The same things were measured in two ways. Each way mixes the same 12 hidden numbers, adds some noise and spreads widely along 6 directions of its own, which tell nothing about the thing.
Some things both ways: the first way, then the second way.
[ 15  -8 -14   3  10 -14  27  14  12  -2 -17  -8  14  -8  -2  10 -16  -6
  14   0 -14   1  14  -9  -6]
[ 11  -6  10  12  -5   9   8 -13  -1  -2  16  -9   0 -11 -27  -5   2   3
 -10  25  -4  26 -11   7  30 -20]

[-20   0  17   5  11 -11  -3  21   0 -20  -7  11  -7 -28 -10  28  36  14
   4 -10   5   0   6 -20   0]
[ -8 -13 -10  -7   0   1  -7   7   2   1  -6  -3   6   4   0  -1  -9  15
  -8  -6 -15 -20   6 -10 -14  12]

[  0  13   3   9  -2  13 -10   1  10 -12  -8   0   7  28 -12   6  13  27
  -6 -35  -9   5  -5  23  15]
[  1   7  31 -17  14   5   5  10  -2  15 -24  -6   8   8   5  19  -9  -8
   8 -35  23 -24   3  24 -21  12]

[-15  30  11 -24  -4 -13   6 -26  14  10  -4  11   0   8   4 -18  -4  -1
  -7  21  19  -7   9  -3  -1]
[-11   0  18 -32  -4  36   2  -7  -7  -4  -9  -1  -7  15  -2  -2  12  16
   8  -1  -4 -23   1  32 -10  -2]

[-10  34  -4 -23   5   8  18  -2  -9 -13   6   9 -10  10 -20  21   2  12
 -13  -8   9   3   7  -3 -10]
[  1 -11  17 -19  26  13  -5  -4 -16  12 -26  -1   7  20  12  26  11   8
  13 -20  21 -26   5  12 -12  28]

[ -5  -2   0 -15  -4 -13  -4  -9  13   8  -8   2  24   0   9 -20   7 -12
  18  16  11 -12   1   5  -8]
[  4 -18  22  -3  27  -1   9   0  12  -6   2  19   1 -21 -14  17  16  14
  15 -14  23 -10 -12 -36  31   6]

[-18 -25  -1 -51 -21  13  18  12 -15 -23 -22   1 -29   8 -29   6   9  20
  10  -9  15  -4   1 -19  -7]
[ 19  -6  34   0  17  -2   6  -7  11   4   5  18 -12 -10 -15  14  12   7
   8   3  25  20 -23 -17  26  -7]

[  5  33  -5  34   3   8  -2   6  26  20   4   0   6   9  25  -3   6  23
 -12 -22  12   3  15  16  12]
[ -4  15   4 -10 -19  12   7  -1  -9  16  -9   7  -1   2  12 -29   1 -11
   2  12  26  13  -1  35 -29 -33]

[-11  17  -7   8  14   3  -4 -24   3  31  18   4   6 -18  -2  -8   7 -22
   3  -6   6   0   3   7  20]
[-19  12 -33 -17  -5  18   6  -1   4   2   2 -15  10   3  -5  12  22  -1
  -1   1  -3 -27   9  36  -4  15]

[ -1  44  -9   1  12  10 -12  -8  18   5  13  10  14   7   4  15  33 -20
 -23   3  14  -5  17   9  -7]
[ -4 -11  20 -14  17 -11   8  -2  -5  10 -26 -13   9  10  18   9   0  -5
   7  -6  42  -3  -9   1  -3  -1]

[-16  35  -4 -20  -1  14   9 -19  -2  -1  -7  -5  -1   8 -20  -3  17   9
  -4  -8  13   6  14  16   8]
[  6  -7   4  -2  -3  10   2 -20  -7 -10  20 -10 -11   0 -12  13  35   7
  -1  36   4   8  -3  21  35 -16]

[ 15  11 -18 -14  18   9  -4  24   0   4  22  -4  -4  20   0  23  -4  -3
 -18 -24  11   6  14  10  12]
[ -2 -13  -1  -4   6   5   5   0   7   1   7  12  -7   3   1 -10 -18  14
   7  -3  22   0  13 -30  -9   3]

[  0  13 -26  -2  15   5  36   2 -15   8   2 -14 -12  -6  -6  10 -13  15
   0 -15  -1  21  19  10   1]
[  4  21  -2  -5 -30  12  -1 -10  -1  18   0   7 -15   0 -17 -16  12 -20
   4  20  25  29   4  14  -8 -15]

[ 20 -21  -6 -19 -18  20   1  -1  -8   5  26   7  -4  24   8  -3 -22  -9
 -14  -9   4  -7 -12   0   3]
[  3 -14  24 -21  26  -5  -2  15  -1  24 -16  14  -1  -4  -4   2  -4   6
   2 -39  18 -27   2  -2 -18  16]

[-13   1   9 -33 -15  -2  20  -6   1  -6 -11   7 -12  -5 -14  -1   3   3
  -1  13  14  -6  13 -25   0]
[  8 -10  21 -11   8  21   0  -6  -3  10  -6  -8  -1   8 -20  -3   6  14
  -2  -6   9   0 -10   8  -6   6]

[ -4  14   1 -24  -6 -14  12  -5  22  15 -23  -4  10  13   8 -15  -9 -12
   8  24  16 -10  24   4   6]
[-24  -1  19 -31  -2  38  11  -9  20   5 -13  -1 -10   9  -4 -10  -2  16
   4   7  22 -22   2  14 -13  -8]

[-14  -4  14  -1  -4   3   7  -1  -2 -24 -21  -4  12 -16 -19   1   9  23
  29 -21  -1  -2   3   7   7]
[ -4   5  -8 -24  -6 -11  -7   2  10  10  10  21 -17  -7   8   6   1  -5
  -2  -9  10 -26  28  16 -12 -10]

[ 13  -6 -20  -1  16   0  23  11  -1   1  -1 -10   1   2  10  12 -17   3
  -2  -7  -3  13  17  12  -9]
[  7   8 -16  -4  -3  12   8  11  -8  17 -17  12  14  10  -4  -7 -13  -5
  21 -20  15  13  -6 -19 -25  34]

[ -4  -5   7  12 -11  25  -1  11   3   1 -21  -6 -21  16  14   0   9  14
  -2 -21   8  -7  -6  22   0]
[  5   5 -12  12   4  -4  14   0  -1  -7   6  21  13 -17  22  19  38   2
  17  37   1  10 -28  12  27 -15]

[ 23  -3   0  -9  -5   9   7  24  -5  -4  13   1  -5  11   0  21 -17 -14
 -11 -10  -1 -10  -5 -10   3]
[ 24 -15  30  13  20   5   5   0  -3   8   6 -11   1  -3  -2  11 -11  -8
   0   1  21  13 -17  -1  11 -19]

[  1  -7  -1   5  -8   0   3  -1  13   8  -4   7  -3   4  -2  -5 -10   7
   4 -15  -3  -4  -8  -9   5]
[-23   7   5 -22 -17  10  -4   5   2   5  -3   3  -9  -5  -6 -19   0   7
 -20  -8 -11 -29  21  40 -21 -20]

[ 12 -27  -8  18 -12   0   3  14 -18  -8  27  14   3  -4  10  23  12   0
  -2 -12 -26  -1  -9 -17   5]
[ 24  -5  44  17  -2 -45  -2   6   3   0  17   2 -12 -25 -17   3  16   3
 -18  15   0  33 -17  -4  27 -29]

[ -9  40 -14  -1   3 -14   5  -9   7   3  24  17  15 -29   4  12   7 -10
  -8  11  22   6  20 -15 -23]
[ -2 -23  -7 -27   2 -18  10 -12 -29  -6   3   2   7  -4   5  -7  41  19
   9  33  10   0  -6  11  27  -6]

[  0  20 -13   2  23 -10  19   7   2  11  -9 -11   2  -6   1   3   4   2
   1   2   1   6   3   5 -11]
[ -4   6 -12  24 -27  15  -7 -13 -16 -16   6   3  -4  -1  -9  -5  20  -2
   2  32  -3  23  11  -3  17 -13]

[ 14 -16   4   9   9   5   1  17   3  -7   3  -2   3  17   7  11 -10  22
   3 -30 -11   2   0  13  18]
[ 10  -3   8  -6  13  23   3   4   5  12   3   5   0   3 -10  13 -20   7
  -3 -11 -18 -12  -8  18  -3   9]

[  1  15  -3  31  15  -2  -5  -2   0  13  26   6  -3  -9  12   7  -4  10
 -12 -27  -2  12  -8  10   9]
[  5   0 -19   1 -13  12   6   3 -20  -9  19  -7  10  -7 -11   3  23   5
   0  23 -37  -2 -11  35  19  -6]

[  9 -10   3  15  -8  22 -27  12   1   2  14   3  -9  39  21   5  16  16
 -24 -33  -2   6  -8  32  23]
[ 10  13 -12   8 -24  -6   6  30  -5 -15  23   4   1   7   7 -20 -15   2
   6  -1 -22  24 -10  -6 -23   0]

[  5  28 -20   6   3   2   1  -6  -8  20  35  11  19  17   7  15   3 -13
 -15   1  -6   5   5  14   6]
[ -4 -27  -4   5   8  -5 -13  11  -5 -11  13 -10  -4   1 -12  -1  16  21
 -12  -6 -10 -16  11 -21   3  13]

Other things, the second way, with their names:
<143>: [ 13   5 -16  10 -10  21 -19   4 -18   4  -2 -12   5  21   9  -2 -13 -12
  -4 -22  -6   6   7  15 -33   3]
<305>: [ -3 -12 -12 -16  -3  16   5   4 -12  -1   3 -22   8  10  -7   4 -14   0
  -1   1 -24 -20  -1  21   4   6]
<186>: [ -3   2   5 -20  -6  38  10  17   6   7  -2 -11   4   4 -18 -17 -40 -14
  14 -35   9 -20  -1   1 -26  -3]
<58>: [-14  -7  16 -25  21   5  12   1  -1   9 -26  -4   9  14  16   5   0  13
   5  -5  19 -13 -11  16  -7  13]
<251>: [-12   4  31 -34  11  18  -3 -10  18   4 -15   1 -11   2  -4  20   9   3
   0 -29  29 -40  10  19  -5  -7]
<88>: [  0  21  37 -13 -15 -24   9  11  -5  12 -14   0  -8  -7  -6   1  14 -29
  16  -7  50  10   7  11  -2  -5]
<182>: [  8   3   3  -4  -3   8   0   3  -7  -3  10   0  -7  10  -6   5  -4   1
   0  -1 -13   9  -4  15   5   7]
<282>: [-12 -21   2 -21  26   7   9  13  -9  26 -29  15  17  -4  -3   0 -18   9
  16 -29  20 -36  11 -19 -15  35]
<149>: [ -8   2   3 -28  18  11  17  21   2  26 -24 -11  12  13  12   0  -9 -15
  12 -20  26 -15 -19  26 -26  17]
<350>: [ -4 -11 -22  -9  15  34  14  11  11   6   0 -30  21   8 -21  -4 -27   1
   1 -31   8 -13 -11 -10 -16  24]
<140>: [ 16   5   0  -5   2 -11  -2 -23   0   3   9  22  -7 -12   1  -6  32   5
  -4  11  29  34 -14   7  17 -29]
<77>: [  0  18  13  13  -2 -16   0   0 -17  -8 -14  30   3 -12  21  26  33 -11
  23   3  18   2   8   7  19   1]
<69>: [  8 -13   5   4  12  -2   7   3   2  -7  16  11   4 -17 -16 -11  -6  14
   0 -14   6  11  -7 -24  14  -5]
<376>: [ 15 -13 -26  19  -1  17   3  -1  -4 -25  35 -29   8  11 -17 -13 -11   9
  -5 -10   0  27  -3 -22   2   3]
<249>: [  5  12  -7 -17   6   0   2  -6 -14  15  -6  26   2  -4  -4   6  27   0
   9 -11   6   5  -4  27   8  15]
<430>: [-11  -6 -10  -6  -9  16   4 -12  -3 -13   9 -19   7   8 -16  -4  11  31
 -13  11 -10 -13  20  16  -4   8]
<168>: [ 17  -6  27   5  24  38   3  -6   1  18 -22   0   7   7  -3  13  -6 -11
  16 -14  34  10 -27  -7  -2  -3]
<302>: [  6   8  13  16   2 -15   1   0  -1   0  -8  14  12 -24 -14   1  27  -3
   4 -16  35  16  -3 -17  10  -4]
<301>: [ 17  -1   4   9   3  15   1  20  12  14   9  -8   1  -3 -13  -2 -31 -18
  -5 -18  -8   5 -21   0 -14 -10]
<403>: [  6 -14  -3   4  27  12  -5  -5  11   6  -6  -8  12  -3  -9  22   0   3
  -9 -22   2  -9 -18 -10  12   9]
<413>: [-27   3 -44 -10 -20  -5 -14   0 -11  -4  -1  19  -5  15  18 -11  12  27
  -9  10 -18 -20  43   3 -27  29]
<422>: [ 10  -1  32  24  13 -16  -1  17   9  -6   0   1   9 -21  -5  19  12  -3
   2 -20  27  -6   0 -20   3  -5]
<105>: [ 5 -4  3 16  4 -6  4 -7 -3 -7  5 -7  7 -5  0 35 19  3  2 28 -6  2 -5  8
 34  5]
<141>: [  6 -12  25   3   3   1   4  -4   8  -8  10   5  -9 -10 -18   4  10  14
   2  13  11   8  -6 -23  22  -8]
<181>: [ 18  12  18  18  20   6   3   4   4  17 -11   0  12   0  16  17  21 -16
  10 -14  55  14 -16  13 -19  -7]
<191>: [  0 -27  10 -24  16  -6   5 -15 -13   7  -3  14  -2 -10  -7   6   6  21
   0  12  -2 -16   5   3  29  -2]
<130>: [ -7   9   4   6 -11  10  -4  28 -13  -1 -21  -4  10  11   2 -18 -19 -15
  15 -47  25  -4  16 -22 -44  20]
<348>: [  6   3  -2 -14  10   4  -3  -5  -2   8  -1  13  -3   2  -1   6  12   2
   1 -18   8  -2  -4  13   0   5]
<79>: [-23  19 -19  -5 -44  -7 -10  13 -13 -20   2  11  -8   5   4 -30   5  -3
   5 -11   4   0  35 -14 -27   3]
<272>: [-19   4  22 -14 -10   9  -5  -2  -1  13 -23   8  -8  -8 -13   2  11  -2
  -5   5   5 -27  18  21  -2  -8]
<361>: [-17  -3  -4  -2   5   9  -9   5  -4   8 -12   7   0  -4   7   7  26   6
  -2  -9  12 -35  25  15 -18   6]
<12>: [ 10   6  34 -11  -8   1   1  -7   2   1   4 -10  -9  -2 -13   5  -4  -7
  -7  -3   8   5  -5  25   9 -26]
<385>: [ 28  -6  -3  22  -1  25   5  16   4 -20  26 -25   9  20 -13  11 -28  12
   6  -7 -24  23 -23 -25  -6  19]
<453>: [  4 -11 -24  10  -9  -3   3  10  -6 -18  18   8   7  -3  -3   7  21  21
  11  29 -27   1  -5 -24  15  20]
<71>: [ 15   0  -7   5  20  15   2  19  -9   7  -4   5   9  13   3  14 -10 -11
  22 -37  14   7 -13 -18 -11  39]
<68>: [ 18 -13  12   1   7  59   1  -1 -14  19  -9 -27  12  13 -37   0  18   5
   9   3   1  -4 -21  19 -12  15]

Some of these things the first way, each followed by its name:
[ 19 -17  -2 -14 -32  34  -5  -4  13  11 -14  -9  14  35  15 -19  -6 -21
  -4   3  11 -15   3  28   4]
<149>
[ -7  -3 -29 -25   4   0  23  15 -20  -1  11   9  -8   0 -21  22 -17   1
  11 -11   3   2 -10 -12 -27]
<71>
[  7   0 -15 -18   6 -12  10  21   5  17  14  12   3   3 -20  26 -25 -23
  -3  -4  -1  -2   4 -25   8]
<376>
[  6  11 -10 -24  13   6  10  -5  13 -22  -7  -3   7  -1 -11   4   2   1
  -5  -8  14   3  16   0 -22]
<191>
[  2  20 -10   9  22  -3  17 -10   5   7   8  -1  16 -10  12   8  11  -6
   2   7  -2   0  23   7   1]
<413>
[ 18 -13  -3  -8   0   9  28   8  -7 -21 -30 -20   7  12 -10  14 -11 -15
  11   0 -23  -5   2  15  -5]
<105>
[ -4  14  -4   4   8 -12  15  -4 -10  -8  -3  -3   8 -14  13  11   7  -9
   5  15  -3   3  15  12 -12]
<453>
[-27   0  17 -31  -7  -1  -3  -4  -3  -4  -9  12 -19   8 -32   0   8  16
   4 -14  11  -4 -10 -13  17]
<251>
[  2  12   5  -4   7  -7  18   6   4 -23 -26  -4   9  25  -8  28  -2   2
   0   2 -22   2  22  21   8]
<385>
[  1  16 -33   6   9  13  20 -15  12  15  -7  -1  -8  20  -9   2  -8   6
 -11 -19  -9  13   3  15 -10]
<302>
[-23   8 -12 -16   0 -11  26   1  -1 -25 -29   4   9 -13 -30  12  13  22
  30  -5  -4   1   9 -10 -23]
<182>
[ 12  -7  12  -1   7   6 -15  11   5 -10   3  -5   8   3  -1   6   5  -6
  -9 -16   4   1  -5  11   8]
<305>
[-17  27  14  13 -22  15  12  -7  13   8 -25   2   2   2  -3  -8  20  19
  13  -5   7 -16   8   3  14]
<181>
[  8  -6  23   4  -4  -8 -22   5  32   0 -32 -16  31  18  10 -27   0  11
  11 -11   8  -1   1  34  19]
<186>
[ 19 -15   0   9  -7  18  16   6   7 -11 -28 -14  11  28   6   7 -18   1
   6 -10 -19  -4   4  30   0]
<301>
[ -4   3  14  -7   2 -19   7   3  16   1 -10   4   4 -15 -16   6   3  -4
   5  -1  -1  -3  15 -25  26]
<430>
[ 28 -37   6  -8 -18  -2  -7  30  12  14   7   5  17  24  27   3 -15 -22
   0  13   0 -22  -2  -8  10]
<58>
[ -6  24 -11  18  15 -21 -15  18   5  20  22  10  11 -10   6   8  16   4
  -5 -11   6   7 -13  -4  -5]
<130>
